The rows come from 4 hidden closed curves, with some noise, and rows from the same curve form a group. Each curve winds through 10 dimensions. The rows are also pushed far along 5 directions, which tell nothing about the answers.
Known rows, each followed by its group:
[ 1  7  3  3  8  2 -5  2 12 -1 -5 -1  5  7 -6 -8  2 -2 -2  1 -4 -7 -4  3
  3]	q142
[  3 -12   8   6   3   3   5  -2   4  -3   1  -8  -4   4  -2   7  -2  -5
  -9   2  -1  -2   5  -4   0]	q819
[  8  12  -8  -7 -24 -11   6  -7 -28  14   0   4  -1   3  13  12 -15  -4
  -3  -5   9  -7  -1  -3  -8]	q819
[-4  2 -6 10 -6  0 -2 -1 -3 -9  0  4  2 -2  3  5 -2 -1 -2  7 -4 -2  9  0
 -8]	q558
[  4  -4   6 -10   0   2   5   4  -3   4  12  -5  -2  -3   6   4   2  -6
   1  10   3  -2   5  -4   6]	q819
[  0   6  -4   4 -12  -1  -2  -6 -13   8 -10   5  -2   8  -1  -1 -10   5
  -6  -3  -1  -9  -8   8  -9]	q819
[-1  2  2  3  6  4  4 -2  3  6 -7 -2 -2  5 -3 -1 -5  0 -1  0  2 -2 -5 -1
 -2]	q558
[ 15  10  -4   1 -17 -13   0   2 -27  10  -4  -1  -1   9  -1   9 -12   2
   4 -21   9 -18 -17  -2  -4]	q929
[ -1 -14   4  -4  -3   6   0  -1   0  -1   6  -2  -2  -7   3  -4  -4  -1
   1  15  -6   3  -2   3   9]	q819
[ -7   3   3 -10   5  11   1   1  -5  11 -13   3   1  -1  -1  -4   0   2
  -7  16  -1  -5  -4  -2 -14]	q929
[ -1  -5   6 -13 -22   4 -10  -6  -1  -1  14  14  11  -3   9  -5 -11   2
  -7  12  -9   7   4  10   7]	q819
[  7  13   1   2  -3  -4 -10   3   3   3  -2   7  11  -4   1  -3  -7   2
   0  -6  -8   0   1  10   4]	q929
[ -3  11   5   5  19   5  -1   7   4  -3 -23  -7  -4   1  -7   1  -2   1
  -6   0  -2 -12  -4  -4 -15]	q819
[ -5  -3   0  -4  11   5  -3  -5  -3   6  -8  -4   2 -12   2 -10   3  -7
   2  -2   4   1  -3  -6  -6]	q142
[ 0  4 -5 -4 -8  2  0 -9  2  4  0  6  5 -8  7 -7 -3 -5 -4  9  0  8  6 11
  5]	q558
[ -2  -5   8 -14  -7   6   4  -7 -13   4   5   2  -4   4   6   7  -1   2
  -6   9   8   2   1 -11 -11]	q819
[ -2  -5   5 -11 -20   2  -1  -7 -13   4   6   6   3  -2  11   3 -19   1
  -3   7  -2   0   0  -4  -5]	q819
[-3  3  0 14  9  0 -1 -2 18 -5  6  3  1 13 -5 -4  2  4 -3 -2 -6 -1  8  9
  1]	q819
[ -1   3  -5  -4  -4  -3  -6   4  -2   2   3   4   3 -13   7  -2  -3   3
   4   2  -9   4   6   7   0]	q929
[ -7   0   4  -1  15   9  -9  -1   2   1 -11   0   6 -10  -2 -12   4  -5
   3   9  -2  -2 -11  -3  -1]	q929
[ 1  6 -1  6 14  0  3 -5 -2  5 -6 -4 -4 -2 -3 -1  6 -4  3  1  3  0 -7  0
 -3]	q929
[  8   1  -2   5  11 -10   4  11 -11   2 -13 -12 -14  12  -9   5   7   3
   1 -25  15 -19   0  -2 -11]	q929
[-17 -17   6  -8  -3  13   6  10   0  -9  -1  -5 -11  -5  -2  15   4   8
  -9  12  -5  10   6 -18 -14]	q929
[-5  5 -2 -4 -4  7  2  0 -2 -1 -6 -3 -6  0 -2  0  2  1 -1 10  1  3 -7  2
  1]	q819
[ -6   0  -8  13 -11  -2   6   3   9  -2   5   5  -2   5   1   6 -10   4
   2   9  -9   5   6   6   8]	q929
[ -1  -3   0  -6  10  -1   2  -5  -9  -6  -2  -3  -9   2  -2   1  14   4
  -1   0   5   3  -1  -2 -11]	q558
[-2  1  8 -4 17  0 -3  5 14 -2  1 -4 -1  3 -3 -2  4 -1  0 -3 -1  0 -4 -1
  5]	q558
[ -6  -3   6 -12   4   8   1  -8  -6   3  -7  -1   0  -2  -3   1   0   2
  -7   5   0   0 -12 -11 -14]	q929
[  4  -1  -3   2 -26 -11  -5  -3  -2  -1   2   8   6   9   9   2  -9  -7
 -12  -4   3  -2   9   8  12]	q142
[ -6 -10  -4   5 -12   0   3   2   7 -15   1   5 -11  12   0   9  -2  13
 -14   6  -8   7  18  12  -5]	q929
[-11   8 -10  -9  -5  -1   8  -4   2  -4 -15   4   1   0   4   5  -2   1
 -12   8  -1   8   3  -5 -12]	q142
[ -8   1  -4   8   1   5   0  12  19  -8 -10   2  -1  -1  -1  -1  -9   7
  -2   3  -9   3  12   8   1]	q558
[-1 -7  6 -1 -1  9 -6  0  6  4  5 -3  0 -6  0 -5  7 -4 -7  1  2  7  8  2
  5]	q929
[-10  -4  -3 -11   8   5  12  11 -12   0  -9  -7 -17   5  -3  11  12  10
  -5  10   4  -6   7 -11 -26]	q558
[  4  10   3  -4  20  -8  -7   9  -6  -4 -14  -8   3  -4  -7  -2   5   0
  11 -19   2 -14 -16 -14  -9]	q142
[  4  -8   6   4  -1   2  -6  -2  20 -12  10  -4   3  -1  -4  -4  -2  -4
  -1  -1 -10   5  -1   8  20]	q819
[ -3  12  -8  -3   0  -4   6   3 -16   6 -19   7  -4   5  -1   7 -10  15
   3  -4  -3  -5 -10  -2 -24]	q929
[  4  13  -6  10   2   0   4   1  -7   2 -16  -1  -4   7  -6   2  -3   3
   1  -3   5  -9  -5   5  -6]	q558
[ -6  11  -9  15  -5  -2  -2  11  -9  -6 -16   2  -6   5  -6   6  -5   9
   3  -6  -3 -11  -4   2 -12]	q558
[ -4 -14   6   3  -8   4  -3   3  13 -13  16   1  -3   6  -2   6   8   4
 -12   4  -5  10  13   3   8]	q819
[ -7  -4  -2 -10  -5   8   3   4  -5   0  -1   0  -4  -2   0   4  -1   8
  -4   8  -5  -5   7  -4 -17]	q558
[ 9  3  5  1 -3 -4 -3  1  4  3  8  0  2  9  1  0 -2 -4 -3 -4  2 -3  2  7
 12]	q558
[ 0  1 -7 12 -9 -6 10  6 -2 -6 -2  0 -5 11 -4 13 -2  6  2 -7  3  1  4 -5
 -2]	q142
[ 11  -6  -4  -5 -10 -11   5   8  -9   4   9  -3  -8   2   3   6  -4   6
   7 -13   3  -3   8   5   5]	q929
[  0   1  -2 -20 -18   0   1 -14 -26  22   4   9   9 -15  15   2 -13  -4
  -1   3   1   4  -6  -8 -12]	q929
[ 6  5 -3 16 -2  0  7  8 12 -1 -1 -3 -3 12 -8  5 -3  4 -3 -5 -1 -4  8  7
  5]	q142
[-23  -7   5  -7  13  17  -2  -3  16  -8  -9   2   2  -1  -7  -8  16   5
 -12  11  -4  11   2 -13 -18]	q142
[  1  -3   5 -27   0  -4  -2  -8 -19  14   2   6   7 -14  18  -2  -9  -5
   4   9   3   3  -5  -8  -6]	q558
[  7   4  -7   7  -5 -11   7   6  -8  -5 -11  -2  -5   6  -3  10  -7   2
   4  -7   4  -5  -3   0   2]	q142
[  1  -4   2  -3 -10   4   6  -8  -8   6   1   0  -1   3   0   3   3  -4
  -5   6   8   4  -6  -8   1]	q142
[  5 -13  -4 -10 -13   1  11   0  -8   4   6  -2  -6  -2   4   3 -10   7
   5   3   0   3   4   3   3]	q558
[  0  -9   3   1  -7   0   5   8 -10   0   4  -7 -12   7  -1   9  -1   7
  -2  -6   2  -8   4  -6  -7]	q819
[-7  4  2  8 17 -3 -4  5  6 -2 -9 -2  1 10 -5 -7 11 -1  0 -2  3 -8  0 -9
 -8]	q142
[ 1 -2 -1 -1 -9  6 11  3  0  6 -2 -3 -4  3 -3  9 -5  3 -5  6  1  1  6 -1
 -2]	q142
[ -5  -8  -4  -7 -21   2  -3   1  13  -7  10  12   9   2   6  -6  -5   4
  -5  13 -11  12  13  12  13]	q142
[ 19  -8   2   7   5 -10   7   0   3   1  17  -8  -7  11  -6   2   5  -1
   9  -5   1  -6  -2   9  19]	q819
[  3 -13  10  -9  10  10   1  -7   8  -3  10  -5  -4  -6   0 -11   6  -4
   6  13   3  10  -2   2  15]	q819
[ -4   0   0   1 -17   0  -9  -9  -3   2  11  12   8  -3  13  -5  -4  -9
  -5  18  -4   6   2  10  13]	q558
[ 10   7  -9   0  -8 -12   1   0  -8   0  -7   6  -1   7   1   0  -9   4
   2  -5   1  -7  -3  16   4]	q929
[  0  -8   4  -3   4  -1   3  -2  -1  -4   1  -6   1  -7   3   2   4  -8
   4   2   6   5  -5 -13   5]	q142
[-10  -3   4   7   1   9  -3   2   3 -10   0  -1  -5   4  -4  -1   2   4
   0   4  -1   3  -5  -4  -2]	q819
[  8  -8   4   5  10  -1   7  10  -3  -6  -9 -15 -14   9 -11   8  10  -1
   0 -10  12  -7  -6  -6   3]	q929
[  6   1   0 -17 -19 -11   3  -8 -22  13  11   4   2  -2  15   7 -13  -6
   2  -2   6   0  -9  -6   4]	q558
[ -2   3  -5  -2   9  -6   5   2  -6   0 -12  -5  -7   4  -1  -1   2  -3
   4   2   5  -8  -8  -5  -3]	q142
[-12   4  -6   0  -6  -5  -1   2   3  -2  -7  13   2   1  12   3 -12   4
  -8   7  -6   5  13   4 -10]	q558
[  2   7   3  11  11   2   3   4  -5   2 -12 -11  -7   6 -12   6  10  -3
   1 -11  10  -8 -11 -11  -5]	q142
[  5  -7  12 -10  22   2  -4   7 -10   1  -6 -14  -2 -10 -10  -6  14  -2
  14 -11   7  -8 -21 -17  -1]	q142
[-10   8 -12  15 -16   4   2  -2  -1   3  -6   9   1   5   5   2 -10   3
  -9   6  -3  -4  15   9 -12]	q558

New rows, each followed by its group:
[ -5   4   6  -4  12   2  -1  -1  -3  -4  -9  -3  -2  -2  -3   4   2  -1
  -1   1   2   0 -13 -12  -8]	q558
[  3  -6   3   7  -3  -1   3  -2   2 -11   5  -2  -3   8  -4   9  -3   2
  -1  -4   0   1  -2  -2   4]	q558
[  0  -5  -5  -2 -17   0   3   4   3  -6   5   2  -2   2   1   6  -6   5
  -6  -5  -3   2  14   5  -2]	q558
[  1 -16   4   1   8  -3   7   7  -3  -1   2 -13 -15  13  -7   0  15   4
   1 -11  12  -5   3 -10  -4]	q142
[  0  -3   2 -17  -2  -1  -5 -16 -15   2  10   5   9 -17  13  -4   3  -9
   3  10   0   6  -5  -7  -3]	q558
[12 -4  3 -3 -8 -1  5  1  5  3 14 -4  2  3 -3  1  1 -3  0 -4  4  1  2  0
 14]	q142
[ -1   8 -10  11   1  -3   0  15   7  -2 -14  -1  -3   3  -6  -1  -1   5
   4  -9   0  -4   0   8   4]	q929
[-11   2  -1  11  16   5  -1   7  19 -10  -9   4   0   1  -6  -3   1  12
   0   4 -14   7   6   5  -8]	q929
[ -4   3  -7  -3 -20   2 -11  -6  10  -3   6  13  15 -11   9  -7 -13  -1
  -6   4 -12   7  14  12   5]	q558
[-12   4   0  -3   5   1   0   8   0  -2 -12   0   0   3   2   3   2  -1
  -7   9   0  -5   7 -10 -14]	q142
[ 10  16 -11   3 -15 -19   0   6 -14   1  -4   5   2   2   5  11 -15   3
   5 -13  -2 -10  -4   7   0]	q929
[ -5   5  -3   5   1   0  -3   8   0   3  -5  -1  -2   2  -1  -2  -1   0
  -1   1  -1 -10   0   4  -2]	q929
[  9   6   0 -14  -9  -3   7   0 -21  21  -5   2   1   5   3   1  -9   0
   2   1   8 -11 -11  -3  -5]	q929
[ -2 -14  10  -7  11  10   1  -4  10 -11   4  -6  -7  -2  -5  -7   7   4
   1   2   2   9   2  -1   2]	q819
[-4 -7  5  9 -7  6 -8 -4  7 -7  9  2  1  1  0 -6 -3 -1  2  4 -3  5 -3  4
 12]	q819
[ -7   7  -2 -16   1   4  -7  -1 -15   8  -7   5   3 -22   8  -4   0   0
   1  12  -8   3  -5  -1 -15]	q929
[ 7 -5  9 -3  7 -2  6 -4 -4  0 12 -8 -7 11 -2  4  0  1  5 -6  7 -6 -4 -8
 -1]	q819
[  1  12  -7  -1  -5  -5  -1   6   0  -4 -14   6   3   6  -5   1  -4  10
  -1  -6  -4  -3  -2   5  -7]	q142
[-1  6 -9  4 -5 -9  4 -2 -5  2 -3  1 -2  8  0 -1  3 -3  5 -4  6 -3 -8 -2
  3]	q142
[ 12   0   2   1  -9   0   0  -5 -11   1   7  -1   0   8  -5   2   1   0
  -2  -4   5  -8   0   4   0]	q558
[  0  10   0   4  12  -1  -9  -1   0  -4 -10   0   6 -11  -1  -5   1  -7
   5   3  -4  -4 -13   2   5]	q929
[ 13  -8  -3 -11 -24  -6   8   1 -21   8  16   0  -5   5   6   7  -8   5
   3   0   3  -6   6   3   1]	q558
[ -8  -4   1  -3  -4   5  -3   5  -4  -1 -12   2   0   2  -1  -3   0   4
  -6   9   0  -2  -3  -2  -6]	q142
[ 8 -5 -2  8 -6  3  6 -7 -1 -3 11 -6 -2  2 -4  4  0 -2  1 -5  1 -1  3  0
  3]	q558
[  5   0  -4  -3   9  -4   7  -4   1  -2  -6  -8  -4  -4  -3   0   2  -2
   5 -13   6   3  -5  -5   0]	q142
[ 11  -5  -8 -11 -17  -6  13   0 -19   7   8  -4 -11   2   6   9   0   3
  -1  -2   9  -1  10   3  -2]	q558
[-2 -9  1  6 -1  3  1  8  4 -2 -6  0 -3  5 -4 -1 -2  2 -2  2  3 -3  4  3
  4]	q929
[ -2  14  -1  -6  -7  -3  -6  -2   0   7  -5   9   7   3   6  -1 -12  -1
  -6   1  -3  -2  -3   5   0]	q558
[  4   6  -5   7 -20 -16 -11 -10  -1   1   6  10  15   1  13  -4 -11 -15
  -1  -9   1  -2   0   6  18]	q142
[ -7  13  -5  20  12  -1  -7  13  26 -13  -7   5   9   5 -10  -6   5   6
   5  -2 -12   0   3   7   5]	q142
[-23  -8  -3   5   9  16   9   8   9  -9 -12  -3 -13   1  -7   8   5  11
  -6  22  -8   7   2  -8 -16]	q929
[  1  -8   1   3 -14  -1   0 -14  -3   5   8   9   7  -3  12   1 -12  -8
  -7  13  -3   6   5   5   5]	q819
[  7   7  -2  -6  15  -3   8   9 -13   6 -17 -10  -8  -2  -9   2  -3   8
  13 -15   7 -13 -13  -7 -12]	q558
[ -1  13  -4  27  22   2   2  10  15  -4 -20  -7  -5   8 -15   0   3   4
   3 -14  -1  -9   0   2  -9]	q142
[-14 -11   8  -9   9  15  -1  -3  14 -13  -5   0  -4  -4  -2  -8   4   7
  -6  10  -4  12   5  -2  -7]	q819
[ 1  3  3  8  4  2 -1  4  4  3 -2 -1  1  8 -7 -2 -9  4  2 -6 -2 -9 -3  1
 -3]	q558
[-12 -10   9 -19   5  20  -1  -3   3  14   2   0   3 -13   3 -12   8  -3
  -7  19  -1   8   1  -7  -5]	q929
[ 3  3  3 -5 -5  0  1  5 -2  1  1  1 -1 -2  1  7 -1  5 -4  2 -5  5  5  1
 -4]	q929
[  2  -4   2  -6 -11  -4   3   2 -14  12  10  -1  -2  -2  10   6  -9  -4
   3   0   5  -2  -2  -7   3]	q558
[ -5 -16   8  -8   0  10  -3   4  -4   5   0  -1  -2  -3  -1  -5   2   4
  -4   7   0  -1   2  -4  -5]	q929
[ 19   4   4  19  23 -10  -2  12   3  -2   3 -11  -7   9 -13  -3   9   3
  15 -15   1 -12  -4  12  10]	q929
[ -3  -1  -1   0   1   0   2  -3 -10   4   3  -1  -5  -4   3   6   0   4
   2  -4  -3   2   0  -6 -15]	q929
[ -2  15 -10   8 -15  -8   5   8  -7   0  -3   5  -5   9   5  11  -9   3
  -1   2   2  -6   8   6  -3]	q819
[ 1 -5  5 -1  0  0  7 -4 -2 -1 10 -2 -6 12 -1  4 -2  4  0  0  3 -1  1 -5
 -4]	q819
[  1   0   0  -1 -12  -1   3   1  -6  -5   3   4  -4   8   5   9  -1   3
  -5   5   6   5   9   3   0]	q819
[ 7  2  1 12  3  0  0  8  8  3 -1  0 -2 12 -7 -3  1  2 -2  1  0 -8  5 11
  6]	q929
[ 1  8  2  4  2 -2 -2  0  3  6  3 -1  1  4  2  1 -1 -6 -4 -4  3 -5  2 -1
  0]	q558
[ -6  11  -2  14   0   1  -1   1   7 -11 -15  -2  -4   2  -2   4  -6  -3
  -7  -5   1   1  -1   0  -1]	q819
[ -8  -8   4 -22 -16  10   5   1  -7   3  -2   5  -2  -4   5   8  -4  10
 -14  17  -6  12   7  -3 -14]	q929
[ -4  -5   5   7  16   6   0  10   5  -7 -10 -10 -10   1 -10  -1   5   4
   5   3  -3  -6  -5  -2  -4]	q819
[  4   8  -9   7 -12  -8  -2   5  -4  -1   3   7   2   6   3   1  -7   5
   2  -2  -4  -9  11  12  -2]	q558
[ 21 -16   4  -6   3  -4  10 -10 -12  12  15 -11  -4  -6  -1  -3   0  -8
  13 -13  13   1  -9  -4  15]	q142
[ 10   1  -1   6 -18  -9  -3   2   2   0   6   5   4  17   1  -2  -9  -1
  -4  -3   0 -10   2  13  16]	q142
[ -4   9   4   4  19   2 -13   5  12  -5 -19  -3   7  -4  -6 -13   9  -4
  -4  -5  -1  -5   0   2  -2]	q142
[ -5  -5  -8  24   2   0   5  12  15  -8   0  -6 -13   5  -3   6   7   3
   0   0  -1   7  16   8   8]	q929
[ -6   3  -2 -13 -10   4  -3 -15  -3   3   2   8   5  -8   8 -10  -6  -2
   1   9   0  11  -6   4   2]	q819
[-9  5  2 -1  8  5 -2  4 -5 -4 -4 -1 -5 -3 -1  0  2  3  8  8  0 -2 -9 -7
 -5]	q819
[  1  -5  -5 -10 -13  -5   2  -5  -1   5   2   6   3   0  11  -5 -13  -4
  -4  10  -2   0   6   9   6]	q142
[ 6  6  0 18 15  0 -3  2 11  2 -6 -4  5 -2 -7 -6 -1 -5  7 -9  0 -4  0  5
  6]	q142
[-4  1  5  8 15  0 -9  5  4 -9 -6 -3  0 -4 -1  1  5 -4 -4 -1 -2 -6  5 -1
 -5]	q929
[  1  -6   3   6  12  -3  -8   2   6  -1   0  -4   1   1  -2 -13  10  -5
   4 -11   4  -3   1  -1   5]	q142
[-10  14  -1 -13   7   6  -5  -8 -12  21 -10   8  13 -19   7  -9  -7  -2
   6   7  -4   0 -15 -11 -19]	q929
[-5 -9 -5  2 -8  2  4  1 18 -8  0 -2 -2 -4  3  0  3 -6 -8  7 -1 15 15  5
 13]	q142
